The rows come from 6 hidden closed curves, with some noise, and rows from the same curve form a group. Each curve winds through 8 dimensions. The rows are also pushed far along 5 directions, which tell nothing about the answers.
In the rows, zero is written as 128.
Some rows, each with its group after it:
[124 106 149 136 119 164  82 144 154 186 116 236 124 147  60 137 140 148] -> (3)
[110 117 120 128 158 127 119  83 142 135  91 135 141 142 178 112 132 155] -> (0)
[135 131  90 157 151 137 114  39 157 144  86 129 106 166 157 109 143 140] -> (5)
[114 139 203  86 129 139 152 177 128 124 153 145 150 105 105 142 165 118] -> (2)
[ 89 138 160  68 133 122  61 155 171 102  98 136 203  64 158 115 112 132] -> (2)
[ 84 103 123 144 129 160 109 103 146 140  55 205 156 162 142 110 105 124] -> (2)
[130 101 105 158 112 120 152 161 124 155 145 153  86 151  93 133 143 116] -> (1)
[163 166 181 104 126  72  70 154 166 123 135 125 135  82 118 103 171 103] -> (3)
[119 131 161  84  99 123 136 173 103 126 196 122 126  66 106 169 129 103] -> (0)
[ 83 104 149  56 131 147 111 166 128 126 134 130 183  87 132 179 113 150] -> (0)
[114 106 126 129 111 123 142 118 118 122 129 127 112 115 114 127 128 144] -> (1)
[143 142 107  84 101 141 100 121  91  98 172  85 167 107 121 177  69 134] -> (5)
[181 139 133 121 116 100  99 104  90 102 174  88 111 120 118 133 117 151] -> (1)
[135 130 144  89  85 121  78 126 116  98 136 130 159  94 101 137 100 120] -> (0)
[145 125 158  85 114 144 140 164 102 129 171 127 133  98  95 135 117 126] -> (4)
[146 122 119 135  95 144 127  99  97 119 124 131 135 147 106 144 108 107] -> (1)
[131 123 129 124 100 134  65 110 149 158 112 210 127 152  80 104 158 125] -> (5)
[119 138 139 151 155 104  94 137 159  96 102  96 154  93 189  88 147 121] -> (3)
[115  99 115 133 138 146 204 128 127 128 124  99 116 130 138 132 124 134] -> (5)
[140 136 207  85 122  88 154 189 103 112 165 106 149  99 112 142 167 130] -> (5)
[153 172 163 140 144  89 137 120 168 156 156 145  43 109 100  93 187 120] -> (3)
[144 107 101 175 157 141 219 130  98 141 148  82  56 145 132 135 115 140] -> (5)
[136 141  96 149 146 144 132 101 135 134  97 131 141 161 168  93 107 111] -> (4)
[126 112 123 150 131 147 174 104 122 153 125 165  57 171  91  95 163 136] -> (4)
[127 104  95 164 154 145 162 124 126 127  96 104 128 169 152 125 121 132] -> (3)
[104 143 199 131 152 150 202 187 157 162 135 183 103 114 123 108 177  78] -> (2)
[164 131 128 133  85 107 141 159  88  92 171  91 121 125  73 141  99 142] -> (4)
[ 98 131 145  94 163 155 138 156 157 151 106 145 138 119 128 136 120 134] -> (3)
[121 162 145 142 142  78 164 142 127  89 149  69 115  82 196 110 137  93] -> (2)
[ 93 137 124 132 162 127 164 120 166 135 141 125 102 108 176 107 152 128] -> (0)
[141 123 158  98 124 109 133 167  96 126 174  99 146 107 113 181 130 153] -> (3)
[135 141 126 167 149 102 156 144 132 131 156 116  90 131 153  96 154 130] -> (1)
[189 150 110 161 131  56  86  80 125 113 152  87  69 135 133  78 170 151] -> (3)
[132  91  62 151 104 146 155 147  78 116 151  95 132 147 133 146  81 124] -> (1)
[145 111 114 119 120 142  98 136 106 129 154 108 138 110 121 152 122 134] -> (1)
[119  91 109 122 142 195 128 105 124 162  88 185 156 184 116 125 103 159] -> (4)
[ 57  97 143 108 138 152 169 157 150 151 107 162 139 120 138 149 148 132] -> (4)
[ 86 114  88 103 140 175 122 127 149 137  92 145 175 161 146 136 122 118] -> (0)
[119 110 108 124 120 145  86  78 108 134 120 150 143 128 151 112 121 142] -> (5)
[147 129  95 173 159 118 159  75 107 117 108  74  86 157 170 107 129 141] -> (2)
[ 94 111 141 123 159 149 140 125 163 173  88 173 136 118 156 130 125 134] -> (5)
[110 144  96 158 136 137 168 126 129  83 124  75 157 107 199 108  79 108] -> (4)
[131 121 123 150 106 116 142 110 124 117 144 145 119 149 118 128 126 146] -> (5)
[122 107 152 126 140 158 179 130 105 145 143 121 114 123 130 141 155 123] -> (2)
[174 102 109 130 111 112  96  78  76 113 140 104 109 151 106 141  99 182] -> (0)
[ 88 120 140  92 116 127 122 148 117  74 107  87 186  91 152 158  82 127] -> (0)
[169 118  91 110  84 136 159 111  68 121 176  95  99 152  63 183  79 137] -> (3)
[118 135 114 158 151 113  83  99 170 109  52 132 148 144 162  76 121 148] -> (0)
[187 150 179 158 118  74  67 123 153 155 119 169  76 125  75  83 207 110] -> (0)
[136 135 141 146 122 106 127 123 121 140 135 147 104 137 126 133 145 110] -> (4)
[125 105  92 107 115 170  79 121 128 139  90 174 171 161 105 127  78 139] -> (3)
[117 105  69 169 120 143 103  81 161 142  80 149 108 150 123  90 133 130] -> (1)
[108 143 123 107 143 111  61  75 182 115  62 123 158 112 169 106 142 118] -> (0)
[119  97 143 124 139 145 152 178 133 170 150 148  88 111  89 158 157 119] -> (2)
[119 141 121 148 143 113  51  83 189 133  82 153 113 112 143  86 158 136] -> (4)
[138 132 179 126 138 116  88 142 133 129 111 131 112 100 110 128 164 112] -> (2)
[ 91 113 103 172 136 145 189 109 154 138 116 163 111 177 147 108 148 132] -> (5)
[ 74  96 112  93 138 197 164 124 115 148 144 159 164 155 142 168 117 150] -> (5)
[128 132 121 113 110 142 132 145  85  81 137  84 144 118 111 167  62 128] -> (3)
[118 141 135 130 149 120 139 149 161 132 144 126 117 128 132 118 171 132] -> (5)
[126 118  79 117 119 177 191 112  89 134 142 127 110 174 105 147  64 137] -> (3)
[137 110 131 136 135 177 145 108 111 165 145 181 104 167  91 131 124 165] -> (1)
[161 114 127 116  92 122  43  98 120 146 108 167 164 117 113 120 108 123] -> (1)
[ 92 123  81 143 135 133 116 127 155 109  97 126 142 124 170 102  91 124] -> (2)
[164 114 147 154 113 114 125 126 100 110 142  90  98  92 119 120 144 107] -> (2)
[ 87 134 178 110 145 114 133 126 158 120 103 138 163  91 186 103 169 119] -> (4)
[101 147 119 108 144 143 116 138 166 153 122 163 129 136 125 145 127 119] -> (0)
[190 119 116 176 103  90 131 112  78 110 147  73  81 130 100 120 125 141] -> (1)
[154 142 169 116  97  66  82 118 138 117 146 151 125  95 116 105 146 134] -> (2)
[ 81  98 148 124 131 158 135 112 145 153  89 196 158 142 144 121 144 139] -> (4)
[131 115  78 159 138 159 173 148 120 121 145  88 130 128 155 141  80 119] -> (4)
[ 92  69  50 127 118 187 170 137 100 141 119 125 169 167 147 160  74 136] -> (4)
[ 92 108 109 144 150 131 144  95 166 139  87 133 118 120 176  93 144 136] -> (1)
[109  66  40 131 116 200 132  96  80 139 123 136 133 179 121 160  71 151] -> (4)
[110  89 142 109 101 132 124 142 114 139 131 160 120 122  76 162 128 157] -> (4)
[155 152  95 116 117 108  75  47 136 121  96 114 132 133 141 108  98 135] -> (3)
[111 147  82 207 164 126 175 108 137 115  93  96 106 158 204  77 121 115] -> (0)
[152 116 109 169 132 106  95 101 153 147 124 122  79 124 122 108 176 122] -> (1)
[161 109 159  96 102 106  86 146 128 141 139 161 145 118  73 138 121 163] -> (2)
[ 81 119 154 139 162 159 212 184 170 165 139 141 132 111 152 158 170 101] -> (3)
[ 91 109 138 104 126 143 145 139 123 135  98 146 175 123 148 148 100 133] -> (4)
[111 105 182  63 118 144 121 183 113 139 132 171 181 137  90 167 139 136] -> (0)
[120 158 155 155 147  94 104 128 157 131  98 147 131 109 170  89 152 112] -> (0)
[152 111 152 156 152 118 162 137 125 174 145 129  32 119  96 116 191 127] -> (5)
[ 73  92 163  78 125 161 151 171 125 146 101 189 196 145 124 145 139 139] -> (5)
[140 118 137 125 137 121 113 112 128 132 107 145 135 170 119 121 148 149] -> (0)
[147 127 126 116 137 114  53 118 145 141 132 141 125 121 109 120 142 173] -> (1)
[203 144 142 139  98  97 117 129  57  74 166  61 103 111  92 126  88 131] -> (2)
[ 84 119 150 129 129 143 156 154 131 144 139 164 117 135 124 151 168 103] -> (2)
[198 138 135 164 123  95  80  86 106 117 127 103  76 159  78 113 163 149] -> (2)
[178 140 126 137 136  96 106 108 123 120 120  77  97 127 119  95 159 129] -> (5)
[117 148 127 127 160 102 115  82 161 140  80 134 132 143 182 100 148 130] -> (3)
[123 131  89  97  84 133 122 130  91  71 157  79 176 102 144 135  61 119] -> (1)
[105 101 142  79 123 155 157 169 136 151 160 157 126 106  97 156 126 130] -> (1)
[ 88 132 121 101 165 151 122 159 148 137 111 118 169 113 172 138 120 131] -> (5)
[ 88 114 118 145 138 149 153 102 170 165 105 187 131 140 169 100 159 109] -> (3)

New rows. What belongs after each?
[124 147 107 163 152 123 115 114 126 105 103 118 130 153 170  84 110 141] -> (3)
[123 115  75 164 134 156 186 159 124 127 155 118  75 162 101 123 108 128] -> (2)
[108 127  80 101 126 147  85 113 133  98  97  95 191 139 163 132 103 121] -> (0)
[108 126 169  98 136 150  90 153 129 136 103 160 157 123 107 152 143 119] -> (2)
[121 136 188  95 106 142 178 180 111 134 166 142 145  92 107 165 141  75] -> (1)
[116 137 111 101 135 142  89 120 103  84  90 102 180 146 144 136  59 154] -> (2)
[ 87 114 119 128 165 139 134 130 169 142  72 145 165 152 184 121 147 116] -> (3)
[194 153 105 162 119  81 119 123 118 103 159  70  83 141 108 107 144 117] -> (3)
[117 179 192 126 157  81 119 176 171 107 157 102 120  50 169  92 181 105] -> (3)
[179 122 113 164  96 134 134  86  97 130 132 130  90 155  88 121 122 111] -> (1)
[116 164 187 145 146 113 155 151 156 144 148 158 109 111 144 115 200  86] -> (1)
[170 131 151 167 112  94 108 114 113 116 134 118 126 122 131 117 142 124] -> (3)
[124  97 103 126 129 161 144  99 106 156 123 150 125 164 133 133 131 132] -> (0)
[121 117 107 139 147 162 146 112 139 159  81 154 141 181 123 151 105 133] -> (3)
[116 104 107 166 138 141 162 135 106 119  96 118 113 179 122 136 119 137] -> (0)
[ 91 151 184  92 139  99 103 123 149 106 101 139 200  86 210 105 149 106] -> (0)
[132 145 147 147 130  99 124 152 114 113 142 110 122 103 145 118 127 128] -> (0)
[151  90  95 122  95 128 108 129  93 130 144 112 131 120  95 157  88 150] -> (4)
[148 121 132 126 118 115 138 128 103 117 124  92 139 110 133 132 110 123] -> (1)
[141  88  72 146  88 134 175 178  57 109 188  83 109 145  94 169  82 126] -> (1)
[160 138  97 116 100 116  94 147 104  92 165  86 131 119  98 131  90 138] -> (2)
[118 101 114 136 141 150 103 101 144 180  92 187 141 173 120 143 135 168] -> (3)
[158 127 110 184 150 145 179  91 109 159 128 133  53 184 116 107 159 126] -> (2)
[127 122 144 132 112 137 178 182 110 116 158 102 110  97 106 132 138  88] -> (0)
[119  88 126 103 111 166 197 169  61 110 159  85 149 120 122 170  90 122] -> (0)
[ 82 102 119 125 114 175 147 165 130 141 120 175 136 124 101 149  88 129] -> (0)
[140 113 193  87 111 108 139 193  99 104 160 103 146  92  93 146 158 122] -> (0)
[188 137  87 146 115 108 107  89 102 110 171  78  95 123 128  97 120 139] -> (0)
[179 151 106 169 142 102 123 120 146 136 144 104  41 143  80 110 144 138] -> (0)
[122 139 153  86 117 101  72 135 128 116 151 146 151 110 114 151 122 158] -> (0)
[ 71 121 133  64 116 157 142 194 135 138 116 178 200 146 118 173  92 112] -> (1)
[127 146  84 111 108 147  89 112 103  86 133  98 195 134 164 137  72 114] -> (1)
[155 137 174 142 140  88 137 135 119 103 149  72  83  70 130 125 148 135] -> (3)
[ 59 103 124  95 133 168 156 147 109 109 123 116 181 106 166 179  86 137] -> (3)
[171 138 123 119 122 124  74 135 127 144 134 149 126 155  81 136 122 143] -> (1)
[106 163 167  75 154 113  96 164 169 109 109 116 206  75 191 100 129 116] -> (0)
[124 138  82 146 128 125 108 105 139 103 116  93 142 104 178  95  95 124] -> (5)
[141 114 151 118 101 125  59 106 131 128 108 146 164  88 131 115 142 114] -> (2)
[159 135 168  89 108 104  68 111 136 131 126 162 144 126  97 116 156 128] -> (0)
[134 133 170  95  82 111  65 120 111 133 141 193 148 112  95 135 125 122] -> (2)
[134 122 128  95 107 124 127 165 122 129 170 135 131 100 106 129 110 129] -> (1)
[ 91 118 129 147 157 137 137 100 155 136  92 132 118 117 168 120 140 135] -> (3)
[141 149 185  99 124 131 158 169 132 165 160 182 108 118  85 128 139 111] -> (3)
[ 94 119  80 133 170 178 165 138 136 130 113  85 137 145 166 135 130 124] -> (2)
[131 104 112 118  90 131 146 151  79  93 177  69 130  88 112 159 105 129] -> (1)
[115 113 116  85 113 152 175 176 110 113 190 100 123 106 102 166 106 126] -> (1)
[127  98 136 140 127 149 144 127 129 173  97 179 121 149 105 128 133 130] -> (1)
[119  91  48 154 137 161  99  57 125 137  90 127 117 163 161 109 106 142] -> (4)
[131 140 103 152 142 125 122  99 120  95 151  74 122 110 177 107 132 142] -> (1)
[135 132 118 137 138 113  91 117 164 122 102 106 120 112 132 100 161 118] -> (0)
[ 70 136 168  93 160 126 171 181 157 147 138 161 112 123 136 134 178 109] -> (3)
[120 154 167 132 138 125 148 150 189 164 119 165 122 112 120 134 175  80] -> (3)
[118 141 206  71 106  86 106 159  99  92 157 116 188  63 158 142 134 118] -> (0)
[142 148 106 130 113 114  75  82 145 106  92 124 140 131 123  87 109 151] -> (1)
[160 133 147 130 105  80 112 137  95 114 165 113  94 106 102 139 120 131] -> (2)
[110 114  80 116 121 120  93 116 115  95 122  87 184 109 199 132  87 120] -> (1)
[153 136 119 100 111 128 103 141 101 115 138 102 154 110 113 150  76 130] -> (5)
[163 118 126 143  82  93  91 103  84  90 152 104 129 124 111 145 118 130] -> (3)
[134 129  93 171 112 117  91  78 123 106  99 138 133 161 154  81 125 127] -> (0)
[141 185 127 174 156  93 103  84 164  90  79  94 117 126 178  65 124 124] -> (4)
[146  98  64 173 124 133 114  85 124 132 111 118  84 180  99 134 130 150] -> (3)
[ 71 108 110  83 130 171 119 125 143 141 123 172 172 122 150 147  93 144] -> (0)
[ 99  99  90 132 105 158 151 111 107 116 113 133 133 152 112 134  92 151] -> (1)
[110 145 150  65 122 150 133 149 125 136 133 157 170 111 126 141  88 118] -> (3)
[182 126 132 124 102 116  69  82  79 132 134 133 116 147  86 138 120 148] -> (2)
[103 117  59 117 117 168  94 132 130 111 109 134 171 155 129 129  61 140] -> (2)
[112 140 163 108 153  99 135 153 183 135 110 134 166  98 172 104 153 126] -> (2)
[123 121 131 109 113 167 111 139  98 137 143 154 125 136  87 151 120 120] -> (2)
[ 71 117 114 163 156 146 235 136 152 131 116 115  90 131 167 106 154 118] -> (1)
[164 171 121 176 140  86  84  72 144 105  90 113 109 152 153  73 137 126] -> (4)
[ 88 132  94 133 134 147  85 114 175 157  78 183 142 142 140 122 111 114] -> (4)
[146  96  85 124 132 175 192 171  72 132 162  96 125 180  87 175  72 158] -> (3)
[112 108 113  77 115 159  87 114 132 119 106 149 192 136 131 129 106 140] -> (0)
[164 103 133 128 114  94 135 147  96 126 164  93 113 120 106 164 137 144] -> (2)
[ 86  85 139  74 111 170 165 166 114 151 153 150 167 107 111 198 111 131] -> (3)
[135 151 142 108 124  96  72 102 138 110  87 121 170 135 143 121 141 124] -> (5)
[141 144 148 149 125  80  56  84 169 147  96 167 127 127 144  97 193 113] -> (2)
[150 134 150  86 103 138 104 170  93 130 190 143 131 114  74 162 122 116] -> (4)
[152 150 118 121 149 113  92 106 135 117  91  82 146 121 157  97 130 123] -> (5)
[155 117 131 114 111  92  55 102 123 134 117 151 115 148  90 129 148 148] -> (3)
[ 97 155  77 133 151 141 135  90 159 127 105 123 123 151 170 100 113 126] -> (3)
[ 82 128 153  99 114 120  84 130 145 111  97 152 222  99 188 142 126 102] -> (3)
[ 81 141 153 112 149 137 149 134 188 140 110 153 133  88 166 101 156  97] -> (0)
[177 134 146 134 100  75  63 118 122 137 119 139 129 114  99 141 121 133] -> (4)
[120 144 119 118 117 145  79 108 142 134  84 191 149 161 111 107  96 120] -> (3)
[151 135 163  96 133 123  85 146 117 104 129  99 146 109  96 136 129 150] -> (2)
[ 71 115  80 167 159 152 162 126 181 139  80 154 118 145 180  87 113 116] -> (2)
[143 128 130 128 118 145 144 147  94 108 137 106 116 135  86 166  81 131] -> (3)
[110 102 122 105  97 132 142 174 102 109 163 134 137 107 105 155  79 132] -> (2)
[105 104 124 144 140 157 111  89 150 178 106 204 102 140 139  91 165 132] -> (5)
